The rows are grouped in 3 ways, from coarse to fine. Each group lies inside one group of the grouping before and may be the whole of it. The rows also spread widely along 9 directions, which tell nothing about the answers.
In the rows, zero is written as 128.
Known rows, each followed by its group in each grouping:
[132 100 157 127  95 119 123 142 135 108 119 124 122  94 134 129 137 108
 125 104 141 100]	Q_379 Q_338 Q_567
[130 162  85 120  87 115  82  99 151 113 107 127 125 121 150  95 110  89
 124  67 137  84]	Q_634 Q_531 Q_79
[102 164  48 109  72 158 124  69 132  82  95 139 162 133  97 112  86 107
 174 165 101  95]	Q_695 Q_504 Q_940
[115  57 164 138 146 131 157 116  72 170 138 115 141 142 164 147 104 174
 103 126 102 105]	Q_634 Q_518 Q_64
[166 101 160 119  76 134 143  96  97 183 108  65 134  91 111 177  83 121
 126 114 155 102]	Q_695 Q_997 Q_580
[116  91 143 119 161 103 137 136 158 131 149 101 123 120 180 160 147 122
 158 111 131 104]	Q_634 Q_518 Q_819
[153  80 179 135 174 147 188 132 109 122 174 141 104 149 136 178 146 137
 125 160 138 124]	Q_695 Q_997 Q_274
[161 144 139 148 104 122 124  33 135 103 112 104 107 177  84 188  91 115
  86 113 141 136]	Q_379 Q_357 Q_976
[158 131 109 111 139  95 122 132 149  76 165 119 117  82 132 144 102 114
 138  67 171 106]	Q_634 Q_518 Q_787
[182 124 169 143 134 127 133 126 159 135 155 119 109 138 127 151 147  96
 127 113 131  96]	Q_695 Q_504 Q_940
[128 115  96 112 169 119 154  72 135 112 150 137 105 146 142 166 138 115
 161 126 126 110]	Q_379 Q_357 Q_976
[135 136  88 112  98 102 100 113 129  93 132 129 131  95 133 113  85 122
 128  74 147 100]	Q_634 Q_518 Q_819
[159 172 146 134 208 136 150 124 196 119 145 104 122 173 133 165 176  75
 164 130 109  80]	Q_634 Q_531 Q_79
[114  53 197 155 167 106 132 216 109 111 178 127 150  83 153 114 129 188
  98  86  91  80]	Q_634 Q_518 Q_787
[141 131 121 132 114 140 120 111  96 120 125 154 115 148 142 114 113 109
 112 116 142 103]	Q_634 Q_518 Q_819
[107 124  85 108 141  87 112 106 187  64 151 143  96 136 192 141 148  92
 159  97 161 133]	Q_634 Q_518 Q_819
[156 111 141 119 147 139 150  62 116 224 106 112 106 161 162 143 152  92
 150  98 121  71]	Q_379 Q_338 Q_567
[108  98 142 115  93 115 110 167 145 118 117 100 132  78 169 126 135  96
 147 114 147  98]	Q_634 Q_518 Q_819
[114  91 151 133 114 125 140  81 122 115 123 110 111 171 165 177 106 127
 100 149 141 150]	Q_634 Q_531 Q_79
[149 129 152 148 139 127 128 107 121 115 135 117 127 152 118 147 101 131
  97  98 128 104]	Q_634 Q_518 Q_787
[122 147 132 120  81 155 129 123 167 135  87 104 133 117 133 137 156  57
 174 151 145  90]	Q_695 Q_997 Q_274
[100 146 105 144  89 138 100 132 149  70 114 177 129 140 137  80 141  98
 126 128 110  98]	Q_695 Q_997 Q_580
[135 127 119 113 108 111 145  93 159  71 142  99 126 119 111 183  96 119
 144 133 159 141]	Q_695 Q_997 Q_580
[171 182 126 121  85 180 132 140 128 114 101 142 124 112  92 112 144  44
 156 142 168  76]	Q_695 Q_997 Q_274

New rows. What belongs after each?
[ 93 124 131 149  73 127 102 104 151 116  97 133 140 137 135 100 123 127
 111 110  96  98]	Q_695 Q_997 Q_274
[148 107 118 100 134 119 149  91 142 125 139 106 101 108 142 183 139  86
 166 121 171 113]	Q_379 Q_357 Q_976
[142 116 192 158  87 164 151 139  90  44 114 151 131 150  66 145 102 137
  72 177 137 140]	Q_379 Q_338 Q_567
[154 146 172 143  92 168 139 132 160 136  98  95 137 143 106 158 158  57
 156 182 129  95]	Q_695 Q_504 Q_940
[151 180 106 140  73 115  89  89 136  72 104 101 151 121  76 120  52 132
  86  77 119 101]	Q_634 Q_531 Q_79
[151 134 130 123 107 124 131 122 119  95 122 120 138  94  87 125 100 125
 126  96 130  88]	Q_379 Q_338 Q_567
[185 115 181 123 140 124 146 129 134 153 139  83 103 123 150 188 140  80
 134 115 182 114]	Q_634 Q_518 Q_819
[158 147 170 153 132 141 143  99 152  72 123 141 102 184  99 159 146  94
 104 141 139 128]	Q_379 Q_338 Q_567
[167 136 114 109 136 122 145  82 115 126 136  96 119 130 117 176  89 114
 140 112 161 114]	Q_634 Q_518 Q_819
[123  78 159 152 123 111 120 142  85 109 150 142 132 127 148 116 100 173
  76  98 108 108]	Q_634 Q_518 Q_819
[136  97 140 122  74 109 115  87 140 121 112 102  99 108 142 173 115  95
 115 106 178 132]	Q_379 Q_357 Q_976
[122  90 160 126 127 168 172 146  91 150 126 130 140 120 129 141 133 128
 143 173 116  93]	Q_695 Q_997 Q_274
[123  92 153 137 148  90 126 163 138  62 174 125 130 110 140 142 112 164
 105  95 120 120]	Q_634 Q_518 Q_819
[141 122 153 152  64 110 100  61 133 115  97  96 120 139  96 165  85 124
  75  92 135 127]	Q_379 Q_357 Q_976
[ 93 155  53 133 133 155 119  75  72 103 112 202 141 172 135  63  90 140
 118 121  89  79]	Q_634 Q_518 Q_787
[122 112 119 117 104 138 141 107 101 102 119 118 131 131 136 154  96 118
 133 153 150 128]	Q_634 Q_518 Q_819
[170 130 120 124 220 146 180  98  85 125 172 160 110 181 128 154 123 131
 140 137 122  96]	Q_634 Q_518 Q_819
[130 116 158 149 136 163 148 155 119  81 151 208  94 169 152 106 184  93
 115 163 144 119]	Q_695 Q_997 Q_274
[149 125 110 103 130  75 118  74 174 129 143  61 120 101 149 176  86 123
 137  57 147 107]	Q_634 Q_531 Q_79
[142 139 120 120 108 136 134 103 139 124 123 118 128 125 123 148 118  99
 147 129 140 101]	Q_695 Q_997 Q_580
[121 109 139 128 145 126 144  99 135 134 128 104 123 147 158 165 123 116
 141 132 136 116]	Q_634 Q_518 Q_787
[171 141 142 123 117 158 148 129 139 108 140 121 126 124 101 153 134  83
 156 161 144 100]	Q_695 Q_504 Q_940
[ 60  51 121 118 109 107 131 125 139 144 127 124 135 106 203 125 136 146
 154 131 105 106]	Q_695 Q_997 Q_580
[111 122 102 104 112 152 128 163 116 135 106 143 129  99 179  98 164  65
 183 146 150  75]	Q_634 Q_518 Q_819
[153 122 141 129 148 163 169 135  81  89 141 153 124 150 115 149 115 116
 125 165 155 121]	Q_634 Q_518 Q_64
[123 130 200 179  46 189 125  86  98 127  53 129 117 203 101 153 133  79
  67 203 128 134]	Q_379 Q_357 Q_976
[118  98 125  99  98 122 134 117 130 130 117  83 127  93 168 167 106 103
 149 132 161 119]	Q_634 Q_531 Q_79
[ 97  67 120 107  65  90 108  81 140 141 114  86 107 111 206 163  96 119
 116  97 166 148]	Q_634 Q_531 Q_79
[168 150 150 155 129 115 130  59 170  86 150 111 120 186  89 174 101 131
  95 114 108 132]	Q_695 Q_504 Q_940
[153 127 134 125 139 109 141  81 146 108 135 117 108 143 118 163 121 114
 128  97 137 112]	Q_379 Q_338 Q_567
[187 133 195 157  89 163 127 116  90 154 107 128  96 171 137 144 127  75
  65 131 171 122]	Q_634 Q_531 Q_79
[142 115 146 124 130 138 141 137 119 130 130 120 119 130 153 148 139  94
 141 137 151 104]	Q_634 Q_518 Q_819
[117  95 207 195 127 115 105 144 162 102 148 182  91 198 176 104 180 127
  56 111 101 123]	Q_695 Q_997 Q_580
[123 116 125 118 121 109 109 151 142 143 123  94 150  76 150 117 122 118
 152  84 115  68]	Q_634 Q_518 Q_819
[113 134 127 126  90 170 144  66  89 162  73  90 151 164 128 157  85 107
 127 179 117 106]	Q_634 Q_531 Q_79
[111  89 131 114  72 120 119 136 139 111 123 127 116  83 162 126 128 108
 135 113 159 116]	Q_695 Q_997 Q_274
[174  98 159 116 125 106 152  74 141 119 143 115  73 142 148 194 131  90
 122 103 197 147]	Q_379 Q_338 Q_567
[171 152 150 151  96 153 123 132 113  73 138 177 106 139  97 108 124 102
  91 117 155 111]	Q_695 Q_997 Q_274
[144 114 137 125 196 131 162 137 123  93 175 160 110 159 155 148 150 118
 141 138 134 113]	Q_634 Q_518 Q_819
[121  98 115 115 177 126 167 110 117 107 155 124 135 119 118 168 127 142
 162 142 104  96]	Q_379 Q_357 Q_976
[ 94 149 159 160 104 159 131  94 170  59  87 147 123 209 117 138 159  89
 114 185 106 135]	Q_379 Q_338 Q_567
[129 157 122 121  96 138 131 101 171  74  95 103 134 128  97 151 130  76
 157 142 140 108]	Q_379 Q_338 Q_567
[151 123 114  99 118 126 142 121 136 123 127  94 127  92 137 162 109  87
 165 113 175 103]	Q_634 Q_518 Q_64
[184  65 152 101 160 104 164 121  86 139 189 116  83  95 169 194 100 133
 123  86 209 134]	Q_634 Q_518 Q_787
[140 118 184 141  91 151 154 112 130 114 108  79 146 131  83 183  97 129
 117 166 130 125]	Q_695 Q_997 Q_274
[132  58 146 119 161 110 154 147  69 129 171 128 136  97 149 140  92 188
 113 102 114 102]	Q_634 Q_518 Q_819
[102 128 147 143  31 130  74 165 143 101  79 118 136  96 148  91 130  80
 108 116 147 101]	Q_634 Q_518 Q_819
[105 103 159 145  88 178 164  94  88 117 100 139 131 172 117 156 109 127
 111 206 124 138]	Q_695 Q_997 Q_274
[130 133 118 113  75 144 133  93 134 107  90 127 116 123 129 138 126  69
 150 138 167 113]	Q_379 Q_338 Q_567
[162 119 211 163  93 117 131  73 155 107 108  84 103 177  97 204 110 114
  69 118 152 153]	Q_379 Q_338 Q_567
[124 156 137 129  94 128 100 106 201 133  79 102 119 138 141 125 177  48
 159 110 129  80]	Q_379 Q_338 Q_567
[155 132 179 151 169 118 147 109 163  91 154 103 105 176 127 195 132 111
 108 127 147 136]	Q_634 Q_518 Q_787
[115 130 135 160 167 133 122 124 141  97 137 177 118 190 160  97 160 118
 105 113  94  95]	Q_634 Q_518 Q_64
[153 126 188 175 128 184 147 116  52 116 120 190 106 223 120 121 126 124
  58 178 125 128]	Q_634 Q_518 Q_819
[125 106 150 153 174 133 148  83 118 135 138 169 111 200 145 123 152 143
 109 118  81  97]	Q_379 Q_338 Q_567
[ 97 123 118 129 146 122 132  96 152 103 122 109 138 162 152 149 117 131
 134 139  96 114]	Q_634 Q_531 Q_79
[180  65 190 124 135  98 149 159 118 145 180 104  99  78 150 174 128 133
 116  84 175 114]	Q_695 Q_997 Q_580
[174 141 127 131 106 164 146 104  50  91 130 167 113 155  99 130  81 116
  94 147 168 125]	Q_634 Q_518 Q_819
[149 137 119 139 127 123 156  34 111  80 146 131 121 184  84 180  60 162
  94 135 123 153]	Q_695 Q_997 Q_580
[162 110 164 117  76 136 135 113 128 136 100 102 105 107 128 161 130  72
 130 120 187 115]	Q_379 Q_338 Q_567
[181 123 192 143 145 141 160 122 124 100 141 127 101 152 102 173 142  99
 111 136 155 118]	Q_379 Q_338 Q_567
[111 118 145 151 121 137 124 119 144  91 120 150 118 155 129 134 156 107
 116 143 112 110]	Q_379 Q_357 Q_976
[ 96  91 156 143 162 150 157 121 113 134 125 129 138 175 165 145 141 131
 133 165  98 109]	Q_634 Q_518 Q_64
[171 149 119 105 151 147 147 156 122 106 142 120 128  98 119 143 134  78
 170 131 163  85]	Q_634 Q_518 Q_819
[170  85 113  91 146 116 160 133 102 134 185 122 127  67 133 150 105 142
 165 103 138  86]	Q_695 Q_504 Q_940
[150 116 177 143 123 108 126 118 157  97 136  76 128 133 123 179 102 129
  95 110 136 129]	Q_634 Q_531 Q_79
[131  96 138 121 108 154 145 171 102 106 141 174 116  95 154 105 153 103
 143 142 156  98]	Q_695 Q_997 Q_274
[ 78  32 243 190 127 153 134 206  81 116 137 168 128 166 184 112 162 166
  54 169  96 127]	Q_634 Q_518 Q_787
[144 110 101 104 100  64 114  48 152  96 146  71 111 104 149 188  52 145
 106  56 167 148]	Q_634 Q_531 Q_79
[117 151 107 132  87 115 101 119 167  85 115 122 147 105 109 110 109 115
 131  98 110  88]	Q_695 Q_997 Q_580
[119  65 186 136 172 159 188 156  98 139 159 141 129 138 141 155 153 151
 142 177 102 103]	Q_695 Q_997 Q_274
[105  71 119 126 107 111 128 138 103  85 159 180 112 105 173 109 118 148
 112 112 137 123]	Q_695 Q_997 Q_580
[165 151 133 135 165 115 150  82 176 125 148  63 165 135  65 178  96 147
 153 109  68  77]	Q_695 Q_504 Q_940
[215 102 191 118 130 127 145 143 138 195 156 112  73  97 164 165 172  57
 139  74 203  93]	Q_695 Q_997 Q_274
[161 136 130 121 152 111 136 124 142  87 155 110 117 114 125 164 107 114
 137  95 165 113]	Q_634 Q_518 Q_787
[129 118 113 116 182 121 154 105 118 108 155 120 136 142 133 154 108 149
 148 127 109 101]	Q_634 Q_518 Q_819
[ 64 136 107 146  92 127  97 120 143  92  87 122 171 139 126  90 106 141
 122 128  67  88]	Q_634 Q_518 Q_819
[154 136 118 124 126 125 118 106 118 133 128 138 108 141 152 122 124  94
 127 101 147  98]	Q_634 Q_518 Q_819
[101  94 153 138 114 159 144 145  97 114 109 134 145 140 144 127 120 129
 121 166 118 108]	Q_634 Q_518 Q_64
[163 159 130 147 141 122 127  78 164  64 139 143  97 194 123 158 121  95
  98 110 160 142]	Q_634 Q_518 Q_64
[ 69  63 140 141  89 102 108 115 118 123 111 102 156 112 165 124  85 181
  98  97  93 112]	Q_634 Q_518 Q_64
[160 104 195 155 119 118 126 116 138 134 130 108  92 167 158 176 139 100
  87 115 162 138]	Q_634 Q_518 Q_819
[126 149  96 109 171 121 148 120 142 101 136  92 164 111 103 148 103 137
 175 121  95  77]	Q_634 Q_518 Q_819
[156 107 198 141 135 116 134 149 178 117 135  77 116 111 120 191 164  92
 131 122 146 108]	Q_379 Q_357 Q_976
[146 117 183 152  83 133 123  95 156 144 110 119  89 166 155 160 153  78
 100 123 167 134]	Q_695 Q_997 Q_274
[131 109 189 159 115 136 143 121 136  87 134 116 131 158 103 170 116 140
  94 163 119 138]	Q_695 Q_997 Q_580
[140 103 125 108 173 101 152 110 151 110 164 100 108 120 159 185 121 117
 156 106 165 119]	Q_634 Q_518 Q_787
[133 151 129 157 143 149 119 112 107 115 121 173 121 187 136  96 131 113
 102 123 103  89]	Q_634 Q_518 Q_819
[143 140  95 105 112 142 138  83 103 118 115 125 113 136 138 150  99  88
 148 136 170 118]	Q_634 Q_518 Q_819
